The first 6 rows are patterns. Each new row is the sum of 2 different patterns, raised or lowered, with some noise. Before adding, each is slid sideways (what falls off one end comes back at the other) and multiplied by a number that may be negative. Names go in the order of the patterns.
Known rows, each followed by the names of its patterns:
[ -8.0 -12.9   8.3 -13.5  12.2  -8.0   0.1  -8.4 -22.1 -17.6  10.5 -10.3
  -6.7  -6.1  19.9  -2.9   9.6  -5.7  11.3  -7.0  10.8   3.0 -11.8  -2.5
   6.8 -10.3 -39.3  -7.8  -4.7  14.4  -0.7 -16.4 -13.7  -9.0  10.2  -0.1
  -9.0   7.1 -20.7   5.9   5.4  -4.8   2.5   7.8  -8.5   8.4  -5.1   2.6] | (0)
[  6.1   8.4  12.2  14.3  10.0  -6.3  11.0  -7.0 -14.4  -0.6  -4.4 -18.0
 -20.0  -1.7  -3.5 -10.7   2.7   4.8   0.9  -0.5   0.2 -11.5  -7.0  -5.4
   3.3 -13.1  12.7  -3.3  18.0  11.3  -4.0  18.4   2.4   1.5   8.4  -9.6
 -12.8  -8.8   9.1  -1.8  -1.8  13.7   4.9  -1.9  14.2  -4.9   8.6  13.7] | (1)
[ -8.1 -14.0  -5.3   2.1  -0.8  -5.9   4.5  12.4   7.3   4.0   3.3  15.8
   8.6   7.3   9.4   2.3   4.6  -7.5  -0.5 -24.7  -6.3 -22.0   5.1   9.6
  -4.3   5.6   6.3  23.9  -0.1   4.8  -1.5  -5.1   0.7  14.2 -20.9  13.9
  15.1  12.4  -6.4   8.0  -2.2  -6.1   3.2 -19.4   4.9   7.5  -5.7   2.1] | (5)
[ -0.3   1.7  -1.8 -16.5  -3.1  -6.2   4.0  -1.7   3.6  -7.8   7.2   0.0
  -9.5  -5.1   4.1  11.0  -1.1   6.7  -4.5  10.6   0.3   5.2  -9.5  -1.4
   2.8  18.2   2.5   5.3   2.6  -8.9  28.6  -7.2  -4.1  -1.2   3.1  -1.0
 -14.2   1.7  -3.1 -10.4  11.6 -29.7 -11.5   7.8   8.2  -2.6  -8.2   7.5] | (2)
[  6.7   1.4 -13.2  -2.7   1.2 -18.7 -10.4  -0.6 -17.8  -5.4 -11.1  -4.4
 -16.1  -1.4  -9.5  -4.6  11.6   5.3  -5.1   4.6   7.2   0.8   2.0 -14.8
   9.5  -8.1  -6.3  -6.7   4.1   5.5   0.1  -4.7  -5.5  10.2   5.1   9.3
   5.1   6.1  -5.2  -4.1  18.9  15.5   1.5   1.6  19.7   2.2  20.1  -8.5] | (4)
[ -7.3   5.4   6.8 -27.1 -18.1   3.8  -3.9 -22.5  -3.0  -7.9  11.4 -16.9
   5.9  -9.7  -9.9 -14.9  -0.1 -13.7 -21.7  -8.3  10.5  -8.6   6.2  -2.1
  -0.8   3.8  -2.5  -6.6  -2.9  -5.7  11.5  -9.9  -2.1  -7.4   0.9  14.9
   9.4   2.4 -16.4  -2.6  -3.7   8.8   3.3  -8.0  -1.5   0.9 -12.2  -1.8] | (3)

New rows, each followed by the names of its patterns:
[-10.4 -21.7 -14.9  -4.3 -17.0  -8.6  -4.2 -14.7  13.9  17.8 -13.1  -1.7
 -11.9  -8.9 -14.7 -14.0 -15.9 -26.2   3.8 -11.0  -4.4  -9.5  -8.8 -21.8
  12.6 -25.8 -19.4 -11.4  -1.8 -17.3 -18.2  -4.9 -14.8   7.1 -23.6 -15.6
 -10.5  -2.5  -3.0  -2.3 -20.0 -12.6 -14.4  -7.7  -6.2 -38.6  -9.0  -9.0] | (5) (2)
[-11.3  -8.2 -16.0 -10.3 -17.8 -24.3 -14.4  -5.8 -11.8 -20.5 -17.1 -20.2
 -11.8  -8.8  -7.5 -35.7 -28.9 -14.9  -1.1 -28.1 -12.8 -27.1 -15.9   6.8
 -22.1  -7.7 -14.0 -13.6  -0.4 -20.5 -13.5  -3.4 -20.6   6.5 -38.6 -12.7
  -7.8   0.8 -12.4 -31.4 -12.5 -10.8 -15.3 -22.6 -31.8 -20.0  -7.8 -18.1] | (2) (4)
[ -3.8   3.0  -7.2  -9.8   1.3 -19.0 -11.5 -27.4 -15.9 -16.2  -6.2 -13.0
  -7.4 -24.1  -1.7 -23.8 -25.4 -27.8 -13.0 -22.1  -2.5  -9.7  -6.9  17.8
 -11.2 -12.7   8.0   0.7  -2.2   5.7   4.2 -10.7 -11.2  -3.2 -12.4 -17.7
  -7.2  -9.6  -9.5 -23.9  -6.8 -20.9 -14.2 -23.6 -20.4   0.5 -19.9  12.2] | (1) (5)
[  2.1  -5.7  29.4  -5.4  -2.5  -6.2   7.1  -5.0  10.8   3.8   2.8  23.5
   2.7  -5.6   1.2   3.2   4.5  15.8   1.0   2.9  -0.2  13.7   0.6  -5.9
 -12.9  -1.8  -3.7  -9.7   0.2 -22.0   0.6   5.1   0.4   4.7   3.7  30.5
   6.9  21.5   5.1 -12.9  25.6   9.3  -5.6 -18.8   5.3   3.1   0.1   4.6] | (5) (2)
[-18.2   2.7   0.3 -10.2  -8.8   5.3  -3.4   4.7  -8.6 -11.4 -10.4   5.6
   2.3 -13.6  -5.9  -5.2  11.0   5.9   2.4  -8.1   8.1   4.4  10.1 -12.9
  -9.1   3.8   4.3  -1.0   6.8   0.9  26.5   7.5   6.5 -11.4   7.0  17.6
  -1.2   9.0   8.6  15.1  21.2  -3.7  14.6  -8.9  -9.1  -4.3   3.0 -20.2] | (1) (2)
[ 12.7  24.3   6.9   9.7  21.9  25.0  17.6  15.0  18.8  16.8   6.3  35.6
 -15.1  29.3  25.4  28.5  24.3  33.5   2.1  15.5  21.1  -0.4   0.7  19.2
  -1.8  17.5  -3.6   7.5  -0.3  10.3  21.4   7.6  10.1  30.6  48.1  19.9
  19.7  13.5  20.4  30.9  29.7  21.3   8.5   6.8  17.8 -13.3  24.3  -9.8] | (0) (5)
[ 16.9   7.1  -9.1  19.0  17.3  25.4  16.8  23.1  12.5   9.7  14.7  16.5
 -12.1  23.3  30.3  13.6  20.4  20.5  30.2  19.3  14.7  15.4  21.6  22.9
  20.2   7.6  -3.5  -6.5  20.5  14.2  11.7  22.7  23.9  23.5  34.6  14.9
  25.6  41.8  28.9  29.6  34.4  29.8  29.5   0.3  25.0 -12.9  -4.0  -4.8] | (1) (5)
[ 14.2  -0.1 -15.3   9.0   0.6   6.6  13.8   2.5  -0.8  15.2  -6.8   6.3
  -3.2  16.4   5.2 -14.3  -8.4  -2.6  -4.9 -13.7  -5.3 -10.1   8.1 -13.7
  15.0 -15.0  -2.7  -6.9   5.0 -12.1 -20.7  -7.1  13.1  -2.0   1.4  -5.6
  -5.0  -0.2  -5.7  -1.9   0.4 -15.5  -1.5  -9.0  -3.6 -17.5   0.2  -1.0] | (4) (3)
[ 18.4  20.0  11.5  10.2  27.6  -5.7  21.8  18.0  13.8  28.9  23.9  15.3
  20.3  14.1  17.6  13.4   3.2  22.6  10.7  31.3   9.3   8.2  10.5  -3.8
   2.5  18.6   8.2   9.0  18.5  33.2  14.2  12.0   9.8  20.2  10.2  29.1
   0.8  11.3  19.6  18.2   5.0 -13.4  21.1   9.9  26.9  21.8  -3.7  26.6] | (0) (2)
[  0.3   0.5 -23.3   3.0 -12.0 -13.4  -6.0   1.3  14.7   3.1  21.8   4.0
  29.2   2.8   3.0   9.8   2.3  -9.5 -20.8  19.8  10.2   5.3   8.3  19.5
  -9.3  39.0 -16.5  -6.4  -9.5  -1.3  -6.5   4.0  -5.0  -8.7  19.8 -16.6
  -8.6  -0.8  -3.4  -2.9  13.4  -1.0  -2.6  10.5  14.3  -5.6  -5.2  -0.2] | (5) (4)
[  5.8   7.0 -20.9 -11.5   3.9  14.4 -11.1   3.8 -13.1   0.1  19.6  -4.1
   9.0   3.0   2.2  15.0  -0.9   2.5  11.8  -3.1  20.2 -19.0   4.3   7.6
  17.2   1.7 -13.3   2.3   6.4  -0.8  -6.5 -13.4  -1.9   8.5  -2.7   5.6
   9.8  -1.0   5.0  -1.8  -7.7   1.6  10.3   3.4  -3.0  -1.2  -6.9   4.8] | (2) (4)
[ -4.8  -2.2   8.1 -13.4  -3.2 -19.6  -0.1  -8.4  -6.4  -0.8 -14.9  -6.9
  -4.8   2.3 -25.9   7.4 -19.7  12.3 -17.0  -5.2  14.5  16.8  -1.1  24.1
  11.3  -9.1  42.8  -2.9   6.3   0.9  15.4  -2.5  -4.4   4.4 -17.5 -18.6
  12.0 -33.8 -20.1   4.7   3.8   9.4 -18.2  14.0   4.0   6.3  -6.0 -22.1] | (2) (4)
[  1.0 -26.9  -8.0  10.1 -18.4 -13.0 -10.0 -10.3  -3.9  -7.8  -5.9 -19.5
  -8.1 -19.8 -28.4 -19.0 -16.0 -21.9  -5.7  -6.2 -20.5  11.4  -6.7   1.4
 -23.2 -25.3   1.6 -22.7  -7.3 -19.9  -6.2  -8.2   9.6  15.9  -7.5 -18.5
  21.2 -21.0 -24.4 -20.4  -2.2 -14.7   4.1   4.8  -6.2   7.4   0.0 -26.0] | (1) (5)
[ 8.7 16.9 19.0 29.9 27.2 32.6 32.0 27.0  3.2 17.7 26.3 15.9 14.1 11.6
 16.2 -0.4 32.1  1.7 10.9 14.6  3.7 11.1 14.6 -4.0 -5.9  7.4 -8.6 10.4
 -9.1 19.3 -4.2 28.5 12.8  6.0 40.2 22.1  8.8 25.8 10.8  0.3  8.2  6.5
 19.5  4.0 18.3  8.9 16.4 31.6] | (1) (4)
[28.6 31.6 13.8  6.6 16.4 14.0 13.3 -2.7 20.7  3.8 26.6 21.0 21.7  2.4
 25.9 -3.5 -0.1 15.2 25.6 11.0 12.3 18.8 20.9 37.9 11.9 17.4 25.0 17.9
 19.3 24.3 39.0 25.0 14.0 24.8 26.4  6.3 14.6  6.0 25.6 -3.8 15.6 17.0
 17.7 14.7 22.1 37.3 22.7 31.8] | (5) (3)
[ -1.3 -17.5   0.7 -11.6  -0.8  -9.9 -16.0   9.8  -4.0  -7.1  -0.8  10.6
  -6.4  -4.0  -4.3  -3.3  11.3  -2.1  -2.1  -8.3  -4.1   0.9  -0.7  10.9
  -5.0 -12.5  -8.5  14.3   1.9  -2.5  -9.3  15.3  -5.1   5.0  -6.1   0.9
   0.7  -9.2   7.3   4.9  -0.1  19.8  26.1  -8.7  -5.9   7.2  -6.4 -19.3] | (0) (3)
[15.3 23.6 30.2 20.0 29.9 23.6 31.2 33.0 14.0 23.8  2.3  3.8 13.6 15.7
 -9.1 -2.8 11.3 17.9  6.1 17.4  7.7 16.6 10.0 13.6 10.7 -9.0 17.7 24.2
  5.6 26.6 14.7 45.5 28.0 13.9 41.5 12.2 39.1 32.7  1.6 -0.6  9.6 33.0
  9.0 16.1 29.6 25.0 27.0 32.3] | (1) (2)
[ 33.7   5.4  24.8  15.6   1.8   6.8   3.9   3.1  12.5  14.3  16.8  10.8
  10.3  29.8  -8.8  19.7 -17.3   1.5  12.2  -5.0  19.4  18.7  -7.5  23.9
  24.0  20.9 -12.9  12.0   3.0  -1.4  -4.6  13.9 -11.3   8.8   6.0  -5.2
  -3.2   6.2  22.5  -1.6   1.5   5.6  -1.3  25.0  30.8  12.3   6.4  27.6] | (0) (1)
[ -2.7 -16.9  17.9  -5.9  19.7   7.9   7.0 -10.4   9.5 -13.7   7.4  -7.4
   8.1  -2.9  26.9  11.6  12.7  17.4  14.6   0.5  20.2  10.4   4.8  18.0
  18.7   1.2 -19.5   8.4   2.3  11.0   4.3  -6.0  -4.1  -9.5  10.1   1.7
  -5.3  11.0  -9.5  18.3  15.1  23.9  13.4  31.5   0.4   7.9   8.1   6.3] | (0) (5)
[  3.6  -6.8  -8.4   8.2 -24.4  -1.6 -27.6 -11.2   1.2 -37.8 -19.8  -2.9
 -15.2  -9.0   7.6  -2.8  -4.5 -14.9   0.5 -22.6 -15.1 -11.8 -17.0  -6.9
 -25.5 -21.6  -4.4 -20.1 -10.0 -19.0 -14.1   2.1 -15.5  -1.2   7.0  -7.7
   6.1   6.3  11.8  -7.6  -1.4  14.8   2.8  -7.3 -15.7  -7.4  -7.0  10.6] | (1) (3)
[-14.4  -5.0 -15.9 -37.8 -21.3 -17.9 -30.8 -12.8 -46.3  -8.5  -8.2 -44.9
 -37.3 -11.8 -10.4 -41.7 -17.8 -18.4 -13.1 -11.3  -2.7 -34.2 -31.3 -30.2
 -13.2 -36.4 -40.7 -28.5  -5.0 -14.5 -10.7 -16.1 -20.4 -13.1 -21.1 -17.5
 -25.9 -23.6   1.2 -23.7 -20.4 -35.7 -16.6  -7.7  -5.5 -22.0 -34.1 -23.2] | (2) (3)
[-22.8 -11.6 -15.5 -24.0 -19.3  -4.4 -14.3 -11.3 -22.9  -4.6 -13.4  -3.8
  -8.7 -16.8 -24.4 -25.1 -20.0 -42.1 -18.3 -54.9  -7.7  -8.7 -21.5 -15.7
 -12.2  14.1 -21.2 -12.3 -13.4 -28.4   1.7   4.1 -39.6 -12.6  -2.7   0.0
 -28.1 -10.2 -21.1 -22.9  -5.8 -34.0 -10.4 -12.3 -21.5 -18.6 -20.2 -35.8] | (5) (2)
[25.8 26.2 16.6 21.4 13.3  5.9 24.6  5.9 12.0 13.7 21.6 23.9  7.8 17.9
 14.7 29.8 19.0 14.1 13.8 18.9 23.5 15.6 33.8 23.7 14.3 24.1 32.6 14.5
 42.0  9.9 28.4 13.7  2.0 32.8 29.6 -2.8 11.2 30.8  3.9 17.5 -1.6 24.0
 -0.6 21.3 14.1 22.6 23.2 31.2] | (4) (3)
[  5.1   9.6   5.9   8.5   4.7   6.2   7.6  11.2  23.8  14.7  16.8  -2.0
   2.6   4.8  22.1  23.1   6.3  16.8  10.1  11.0  11.6   9.4  10.2  17.1
  -6.0  10.0  16.9  12.9  -3.1   3.7  25.0  16.0  -5.3  16.4   6.9   3.3
 -10.2  14.1  -0.8 -11.3  14.1  -1.7  -3.3  22.8  15.0   9.2  10.4  15.1] | (2) (3)
[-17.7 -25.1  -3.9 -20.9 -24.2  -7.4 -29.2 -22.6 -23.5 -11.1 -24.4 -15.6
 -15.7  -3.1   6.6   0.1 -11.3   6.0   4.3  -1.1   1.3 -22.9   3.6 -21.9
 -13.5 -32.5  -8.6 -19.8  -4.1  -5.1 -16.8   5.6   2.4  16.3  -6.1   1.5
 -14.9 -17.4   8.2  16.1 -22.0   3.8  19.4   4.6   4.0  -9.6  -3.9 -11.8] | (5) (4)
[ 19.3  25.8   5.4  21.0  -0.2   3.6  14.1   5.5  13.9  17.7   6.1   4.0
  20.3  -8.2   2.0  11.5   8.6   4.3   4.7  19.7  14.1   5.6  19.4   0.3
   7.6  19.8  22.4   9.9  10.2   9.2   7.4 -10.5   3.0 -19.5  13.5  13.5
   7.5  13.2  15.3  22.9  14.3  12.3   2.4   1.5  11.7  29.8  -9.4  24.0] | (5) (2)
[ -6.2   4.5 -20.7 -20.9 -16.1 -24.5 -10.8 -13.6 -29.3 -10.7   3.3  -6.8
 -20.5 -23.0 -19.2 -23.9 -14.7 -24.9 -31.1  -5.1 -18.0 -13.3 -23.2 -24.3
 -11.0 -13.9 -15.5 -13.5 -20.4  11.7  -3.2 -17.2 -17.7  -2.2  -4.2 -15.0
  -7.7 -16.1 -12.2 -11.6 -13.5 -28.5 -24.1 -30.2 -16.3  -3.5 -22.9 -11.9] | (5) (2)
[-23.6  -3.5 -23.5 -21.6 -19.2 -29.1  -3.2  -4.1 -19.6 -24.0 -22.5 -27.5
 -13.8 -10.8 -21.9 -21.6 -13.3 -16.0 -13.2 -17.9  -9.1  -2.1 -26.5 -23.2
  -8.5 -15.6 -27.8 -22.6 -19.9 -25.8 -30.5 -27.3 -17.9 -14.8 -28.7 -12.9
 -19.6 -13.6 -18.9  -8.8 -21.1 -14.8 -17.2  -8.2 -28.2  -8.1  -8.1  -9.1] | (5) (3)
[ -8.7 -19.6   0.2 -11.2  12.0   7.8 -15.3  14.3   4.2  -2.2 -12.6  -3.8
  13.5 -10.3   1.5 -13.6 -10.3  37.3  17.0  -3.3  -4.3  20.1  -6.2  10.1
 -25.6  11.8  -1.5   9.4   1.7  -1.6  -4.0   3.4  20.1  -7.4 -16.5   1.6
  -2.1  -2.3  -7.1 -25.9  -2.7  -3.9  -5.2   9.7 -44.3  13.0  -0.7   2.6] | (2) (3)
